The groups are shells around one centre, one inside the other: the same stretched ball of 7 dimensions in 6 sizes.
Some rows, each with its group after it:
[ 15 -17 -19  16 -17 -56  -5 -17  -6 -16   7  -4  13  36 -12  22 -14 -13
   1   8  -6 -36 -14 -45 -61  -2 -20]
V
[ 24  -4   2  31  -4 -35  27 -18  17  24  -8  -5   2  56 -32   7   6  14
  31  17 -16  -9 -14 -34 -91   6   0]
X
[ 21  -7 -11  -9 -24 -68 -10 -21  14 -12  17   1  19  30 -12  16  -3  -2
  -9  -7   0 -39 -18 -38 -58  -9  -7]
V
[ 12  -3 -11  -7 -11 -80  11 -17  12 -29  20  -5  15  21   2  10  -4  -5
 -16  -1  15 -38 -28 -37 -54  13 -17]
Z
[ 21  -2  -2   3 -13 -48  21 -27  22  10   2  -5  18  43 -19   1  -7  19
 -10  -3   8 -26 -34 -38 -54   3   4]
R
[ 17  -1   0  36   3 -36  34 -20   6   7  -5 -10   8  53 -19   2  -3  14
  12  20   0  -9 -27 -38 -69  22  -9]
R
[ 37  -8  11   3 -31 -44  10 -28  -6  -2  -3  -7  18  42 -23  23 -13  -7
 -12  -7   0 -50 -11 -38 -72 -10 -10]
Z
[  6 -16 -23   7  -6 -79  11  -9  12 -24  11  -4   3  23  -5  19  -6 -14
  10   9  -2 -36 -17 -40 -71   7 -21]
L
[ 22  17  15   3  10 -54  41 -28  53  14   1   1  15  43 -23  -5  21  53
   3   5  16  -3 -42 -27 -53  21  13]
L
[ 46  -4  30  20 -24 -26  31 -30 -11   7 -20 -10  14  53 -34  27  -9   1
  -2   2  -1 -45  -6 -35 -84  -2 -11]
L
[ 35  17  23  19  -1 -24  23 -34  46  41  -6   5  18  65 -43  -3  26  60
  17   9  -4  10 -29 -27 -62   5  23]
X
[  20   -8   -6   37   -2  -54    5   -7    7   -4    5    0   -5   46
  -25   23   17   -7   47   28  -27   -9    5  -33 -101    7  -19]
V
[ 47  25  42 -19 -18 -30  37 -49  47  33  -6   0  36  53 -34  -8  11  65
 -36 -22  28 -22 -47 -26 -38   1  30]
E
[  5  -7 -22  30  12 -64   4  -8  30  -4  10   5   0  40 -19  14  18  15
  41  28 -17   2 -14 -36 -72  13 -12]
R
[ 26  -6  15  12  -4 -60  47 -20  -3 -25 -12 -13   7  30 -13  25  -9  -5
  -5   8  16 -48 -17 -35 -75  20 -25]
L
[  8  -1  -9   2  -4 -65  36 -22  11 -17  10 -13  16  29   2  -4 -16   6
 -25   0  25 -32 -45 -39 -46  24 -12]
Z
[ 16  13   0  32   9 -43  30 -15  38  30  11  -2   1  58 -25 -17  25  31
  37  23 -14  20 -27 -26 -89  23  10]
E
[ 39  11  34 -21 -18 -54  40 -42  14 -17  -6  -9  34  29 -13  14  -9  28
 -54 -19  43 -55 -41 -33 -30  12  -4]
R
[ 15 -20 -22  31 -17 -56  -9  -6 -14 -12  11  -5  -1  41 -16  24  -5 -31
  30  20 -27 -27   4 -41 -95  -2 -26]
E
[ 36   1  24  -9 -20 -42  39 -40   6  -6 -14 -11  30  37 -18  15 -20  21
 -44 -16  33 -54 -38 -39 -37   6  -4]
R
[ 14   0  -1  -3 -10 -65  31 -26  -4 -32  11 -15  24  25   6   4 -21  -1
 -43  -4  34 -45 -43 -41 -35  25 -21]
Z
[ 25  -9  -3   0 -30 -51   7 -25  -8  -9   8 -10  21  37 -10  11 -21 -12
 -24  -8   7 -47 -23 -42 -59  -3 -11]
L
[  8  -7 -25  13 -10 -66 -10 -12  11 -12  24  -1  10  36  -7   6   2  -5
  10  11  -9 -16 -20 -40 -64   6 -13]
Z
[ 48  25  45  -3 -19 -25  39 -45  18  19  -4  -8  34  55 -27  -5   4  44
 -37 -13  28 -25 -40 -27 -47  12  14]
E
[ 29   9  16 -13 -12 -47  33 -40  31   6  -4  -5  32  39 -18   0  -7  42
 -39 -15  32 -34 -49 -36 -27   8  10]
V
[  9 -17 -27  26  -1 -60  -7 -10  24   2   4   6   0  42 -25  22   9   5
  42  22 -26 -10  -6 -40 -77  -5 -10]
X
[  6  -3 -21 -18 -11 -86   6 -19  24 -27  27  -3  20  17   6   2  -7   3
 -27  -8  20 -36 -40 -39 -38  10 -10]
E
[ 32   3  18  -5 -19 -45  25 -38  -1 -16  -4  -9  33  36 -12  14 -18  17
 -47 -11  32 -49 -38 -40 -29  10 -10]
E
[ 13   3 -10  27  14 -58   5 -13  45   9   8  10   2  47 -28  11  32  35
  45  26 -17  13 -16 -31 -72  11   1]
X
[ 15  -8  -3   3  -8 -76  26 -15   1 -33   8 -10   8  22  -2  19  -8 -14
  -8   5  13 -45 -20 -36 -69  17 -26]
Z
[ 23 -17  -8   5 -17 -69  -1 -14   8 -18   1   1   6  29 -20  36   0 -12
  16   5 -11 -44   0 -38 -79 -10 -19]
V
[ 31  13  11  19   2 -34   9 -27  63  48  -2  14  10  64 -48   1  39  62
  42  14 -21  20 -19 -25 -74  -5  28]
E
[ 31  -9   3  17 -11 -52  -3 -19  20   1  -5   7   7  44 -35  35  17  11
  32  13 -20 -23   3 -34 -81 -11  -8]
X
[ 32  -6   6  13 -11 -52   1 -21  25   4  -6   7   8  44 -36  32  17  16
  28  10 -16 -23  -1 -33 -79 -10  -5]
V
[ 36  -5  19 -27 -26 -72  16 -33   7 -36  -3  -3  28  17 -11  36 -12   3
 -42 -20  30 -72 -22 -37 -39  -4 -17]
E
[ 13 -11  -6  -4  -8 -74  31 -21   3 -34   1 -11  15  19   0  19 -20  -6
 -25  -2  25 -54 -32 -41 -47  15 -23]
Z
[  3 -10 -17  21  -2 -63  29 -15 -16 -32  11 -17  11  30   8   4 -24 -17
 -18  13  18 -34 -35 -45 -52  30 -31]
X
[ 52   0  44 -15 -34 -48  42 -36  -8 -16 -18 -13  23  32 -23  32 -15  -4
 -37 -19  25 -76 -13 -31 -71  -3 -14]
V
[ 21  24  14   1  -1 -40  41 -36  38  21  12  -8  27  50 -13 -28   5  51
 -28  -4  28  -1 -60 -31 -36  27  18]
X
[ 36  -5  11  21 -15 -48  -1 -17  11   1  -2   4   5  47 -35  33  19   2
  34  15 -23 -23   9 -30 -95  -8 -11]
X
[ 37   1  30 -15 -24 -49  53 -40  -7 -20 -13 -19  30  29  -8  14 -30   6
 -60 -21  45 -70 -41 -38 -40  13 -13]
Z
[ 32  10  22  20   0 -46  39 -21  27  13  -5  -3   4  49 -30   8  21  23
  24  14  -4 -10 -15 -25 -92  15   0]
L
[ 34  13  15   6  -5 -41  10 -29  57  37   1  11  14  56 -43   4  33  53
  26   4 -12   4 -20 -25 -71  -6  24]
R
[ 29  -5   7 -29 -29 -66  20 -35  13 -17   2  -7  30  23  -8  15 -21   6
 -50 -26  31 -65 -37 -40 -36  -5  -4]
E
[  0  -7 -30   2  -2 -79  -1 -14  23 -20  24   0  13  26   0   4  -1   5
  -2   7   6 -20 -33 -41 -46  12 -12]
R
[ -4  -6 -34  17   4 -73   3  -8  22 -10  26  -2   4  33  -1  -4   4   1
  17  18  -6  -4 -30 -39 -63  18 -12]
R
[ 19  -3  -7  27   4 -54   1 -13  36  12   2   9   0  48 -33  20  27  22
  49  24 -25   2  -4 -31 -85   0  -2]
Z
[ 19  -3 -10   3 -18 -66 -12 -17  11 -14  23   1  15  34 -11  14   6  -4
   1   3  -5 -26 -14 -36 -65   0 -11]
L
[ 28  -5   1  21 -19 -35   2 -25   1   8   1  -3  17  52 -26  14  -3   6
   5   7  -9 -22 -14 -39 -66  -3  -6]
V
[  18   -5  -15   37    0  -47  -11   -8   34   26    9   10   -4   57
  -37   12   31   16   65   29  -42   15    2  -31 -100   -5    3]
V
[ 25   9   5  18   0 -37  19 -24  52  42  -1   6   8  60 -39  -5  25  47
  32  11 -15  11 -25 -29 -77   1  22]
L
[  6   7 -21  21   5 -61  -9 -12  36   7  30   6   8  46 -14  -7  26  23
  30  21 -16  17 -25 -32 -66  14   2]
E
[ 30  13  15  13 -18 -34  24 -28   6  15  11 -11  20  54 -18 -11   0  14
 -13   1   6 -16 -31 -32 -70  14   3]
L
[ 12  -5 -12 -11 -14 -66  18 -25  19 -10  12  -7  21  29  -4   0 -15   9
 -28  -9  20 -38 -42 -41 -41   7  -4]
L
[ 34  -5  14  12 -22 -54  20 -17  -7  -9   2  -9   5  39 -20  22   0 -18
   8   5  -7 -42  -1 -31 -98   2 -18]
X
[ 41   2  25   8 -26 -44  15 -27  -9  -9   0  -8  18  43 -22  22  -1  -4
 -11  -1   4 -42  -9 -32 -76   2 -14]
R
[ 29   8  19  -1  -3 -48  37 -35  28   0  -8  -4  24  39 -20   9   1  38
 -21  -3  25 -28 -39 -34 -40  14   1]
Z
[ 10  12  -5  30  12 -43  32 -18  34  23  12  -5   7  55 -18 -20  16  34
  21  21  -2  17 -39 -31 -70  28   7]
V
[ 44   4  34 -22 -30 -53  41 -37   7  -9  -9 -11  25  31 -18  17 -13   7
 -42 -23  29 -66 -27 -31 -60   0  -4]
R
[ 20  13   4  11   2 -42  17 -31  39  17   6   2  23  51 -23  -6  13  50
  -4   6  11   2 -43 -34 -37  14  12]
X

New rows, each followed by its group:
[ 48  10  34   2 -28 -35  20 -33  11  15  -3  -4  20  51 -33  12   8  16
  -7  -8   1 -33 -13 -27 -80  -5   5]
Z
[ 39   2  26 -15 -14 -67  27 -28  28 -14  -7   1  16  27 -25  31  11  18
  -7  -8  14 -49 -13 -28 -67  -1  -6]
E
[  9 -11 -18  30  -2 -49  18 -14   7   3   4  -7   4  46 -15   5  -6   1
  18  19  -9 -13 -22 -41 -73  12 -12]
Z
[ -1  -9 -26  26  11 -71  16  -8  15 -20  13  -4   2  32  -4   9   3   2
  20  24  -2 -10 -25 -39 -64  24 -21]
R
[ 24  19  16   9  12 -46  35 -30  62  27  -2   6  15  51 -32  -5  29  65
  15   9   8   9 -39 -26 -54  16  20]
E
[  9 -16 -27  38   1 -53  -7  -6  21  11   5   5  -5  49 -28  18  14   3
  56  29 -35   1  -1 -38 -91  -2  -9]
L
[ 21  17  -2   5  -2 -40   4 -31  63  42  14  10  22  58 -32 -17  26  63
  10   2  -4  18 -42 -30 -45   1  32]
E
[ 40  -9  16  -6 -34 -50   9 -29  -3  -8  -6  -5  20  36 -24  30 -12  -7
 -17 -12   4 -59  -8 -37 -69 -15 -10]
R
[ 18  14  -1   5   0 -67   8 -17  43   5  24   4  10  40 -16  -5  29  26
  18  10  -4   2 -25 -26 -72  13   5]
E
[ 38 -11  16  -7 -32 -51  12 -33 -15 -25  -9  -8  27  30 -17  37 -22  -8
 -35 -13  18 -69 -14 -42 -49  -8 -20]
X
[ 51  24  48 -10 -19 -38  42 -39  31  21  -3  -5  24  49 -32  -1  16  38
 -18 -13  18 -27 -29 -21 -72   7  16]
E
[  6 -17 -19  27   2 -69  15  -9  -4 -31   3  -7   2  29  -6  26  -7 -15
  16  22  -3 -30 -13 -42 -70  17 -33]
V
[ 43  14  39  14  -9 -30  52 -32  23  25 -15  -8  12  56 -36   3  11  32
   4   2   7 -20 -23 -24 -85  12   8]
E
[  8 -11 -19   8  -7 -82   6  -7   5 -31  19  -5   2  22  -2  18   0 -21
  11  12  -3 -33 -12 -36 -78  11 -26]
X
[ 46   6  33 -13 -27 -47  28 -34  20   7  -8  -4  21  40 -30  18   3  18
 -17 -16  12 -47 -18 -28 -72  -7   5]
Z
[ 25  26  19  -8   0 -44  42 -37  59  31   8  -2  26  49 -22 -25  16  65
 -19  -8  25   1 -58 -26 -41  19  29]
E
[  9   2 -17  -2  -1 -74   2 -17  46   1  21   6  11  33 -14   0  17  24
  13   5  -3  -7 -29 -33 -59   5   4]
Z
[  3   1 -21  -5  -4 -79  10 -16  28 -14  28  -3  14  26   2  -7   1   8
 -10   1  11 -19 -39 -36 -51  16  -6]
L
[ 48  27  40  -6 -15 -30  25 -40  52  41   0   5  26  59 -42  -6  29  61
  -3 -10   6  -5 -31 -21 -63  -2  31]
X
[ 11 -10 -14  34  -9 -46  17 -13 -17 -10   9 -14   7  45  -7   5 -15 -18
   6  19  -5 -22 -20 -42 -76  19 -23]
L
[ 37  17  25  -2 -26 -32  25 -38   6  12  11 -11  31  51 -16 -11  -6  21
 -39 -13  21 -28 -40 -33 -50  11   7]
E
[ 48  13  36  11 -27 -27  25 -32   0  16  -1  -9  20  56 -30   6   5  11
  -9  -3   1 -28 -15 -28 -83   3   1]
E
[  5   2 -17  -3   2 -69  18 -23  37  -6  16  -2  19  31  -4  -6   0  28
 -13   1  18 -14 -47 -38 -35  17   1]
Z
[ 19  17   7 -11  -7 -49  32 -37  34   9  13  -7  33  41  -7 -21  -5  44
 -43 -12  35 -17 -62 -35 -22  20  14]
L
[ 24  -6   8   5  -5 -59  33 -25  14 -15 -12  -5  14  32 -18  24  -6  13
  -8   3  16 -42 -24 -37 -56  10 -14]
Z
[  25   -4   -5   30  -14  -38    1  -14   16   27    6    1    1   59
  -34    7   14    5   41   17  -32   -3   -3  -33 -101   -6    2]
E
[ 25  19  12   3   4 -52  21 -27  60  25   9   7  15  49 -30  -7  33  55
  16   6   1   8 -33 -24 -61  10  20]
Z
[  4   1 -22  17   3 -71   6  -8  29  -2  27   0   2  38  -8  -6  16   6
  26  18 -12   1 -24 -33 -78  17  -6]
L
[ 52  -1  35 -25 -41 -44  21 -43   2  -6 -13  -6  33  35 -26  28 -17   9
 -46 -29  24 -73 -20 -35 -50 -17  -1]
E
[  4  -6 -28  17   6 -77  -7  -5  42  -2  21   9  -2  35 -17  10  25  12
  45  22 -22   2 -12 -33 -80   5  -5]
L
[ 39   1  20  24 -20 -33  21 -22   0  15  -5  -7   8  55 -32  14   5   1
  16   9 -13 -25  -5 -31 -97   1  -5]
R
[ 12 -15 -17  18   0 -65   1 -15  20 -14   0   4   6  34 -20  30   5   8
  23  17  -9 -23 -11 -40 -62   1 -16]
E
[ 11 -10  -9  35  -4 -45  30 -16 -22 -17   1 -18   8  43  -4   7 -21 -16
  -4  19   6 -28 -25 -44 -67  26 -28]
E
[ 50   1  33 -12 -37 -44  16 -36  -4  -7  -8  -6  27  38 -26  28  -9   2
 -30 -18  14 -62 -12 -33 -64 -11  -7]
Z
[  5   8 -24  29  13 -58  -4  -7  61  33  25  12  -4  55 -28 -13  42  37
  62  29 -33  37 -20 -27 -88   9  16]
E
[ 25  17  15 -10  -7 -58  37 -30  38   8  11  -5  20  38 -14 -12   9  33
 -19  -8  22 -20 -44 -27 -55  17  11]
R
[ 36   3  23 -36 -29 -67  31 -39  15 -21   0  -9  33  20  -9  16 -17  12
 -58 -30  41 -69 -38 -35 -35   0  -4]
R
[ 16 -13 -16  17  -7 -64  -9 -13  17 -11   6   6   6  36 -22  29  10   2
  28  16 -17 -21  -4 -38 -71  -5 -15]
V
[ 19  -1   1  32   3 -37  28 -23  11   7  -6  -6  11  52 -22   7   1  22
  11  19   1  -9 -27 -38 -61  18  -7]
V
[  7  -8 -19  38   3 -49  21  -9   7   5   8  -8  -2  48 -14   0   0  -3
  31  26 -15  -3 -19 -38 -87  19 -13]
V
[ 26   6  18  -5 -13 -44  47 -39   4 -10  -6 -15  32  37  -7   0 -24  23
 -54 -13  42 -46 -52 -40 -26  21  -5]
L
[ 37  14  35   1 -11 -40  48 -39   4 -10  -7 -13  29  41 -14   6  -9  27
 -42  -7  37 -39 -41 -33 -40  24  -6]
E
[ 51  23  43 -23 -27 -33  25 -50  36  24  -3   0  40  49 -32   0   7  54
 -43 -26  28 -33 -41 -28 -36  -5  25]
E
[ 19  -8  -7  10 -10 -67  -3 -17   4 -27   9   0  13  30 -12  28   3  -4
   4  10  -1 -33 -11 -38 -60   4 -22]
E
[ 15  -2 -16  19  -9 -59 -15 -13  13  -5  23   3  10  43 -15   9  13   2
  19  16 -16  -7 -13 -36 -69   4 -10]
E
[ 43 -11  20 -10 -35 -58  14 -26  -2 -14  -8  -5  15  31 -25  37  -9 -14
 -11 -13   3 -67  -1 -34 -82 -16 -14]
E
[ 10   5  -9  15  10 -60  23 -16  49  16  10   3   4  44 -21  -5  22  34
  28  16  -6   6 -30 -30 -71  15   7]
Z
[ 34  18  28  -3 -13 -35  43 -41  17   8  -1 -11  32  47 -16  -9  -7  38
 -42 -11  34 -28 -50 -33 -36  19   8]
Z
[ 16  -3 -12  11  -3 -73  -4 -10  30  -7  17   7   3  34 -19  17  23   7
  33  15 -17 -11  -7 -31 -82   2  -9]
V
[ 40   8  23 -23 -23 -60  12 -34  38   3   1   5  24  34 -28  19  13  29
 -15 -17  12 -40 -21 -28 -57 -11   9]
V
[  8  -3  -7   2   2 -64  38 -26  14 -20   3 -11  20  28   0   2 -17  16
 -29   1  31 -34 -49 -42 -32  26 -13]
L
[ 23  -2  12  -9  -6 -72  39 -28  10 -36  -5  -9  20  19  -5  24 -11   9
 -32  -5  34 -55 -33 -37 -41  18 -21]
X
[ 33   5  12  39  -4 -31   8 -18  21  26  -2   4   2  64 -41  14  28  21
  48  25 -30   7   0 -28 -99   2   2]
X
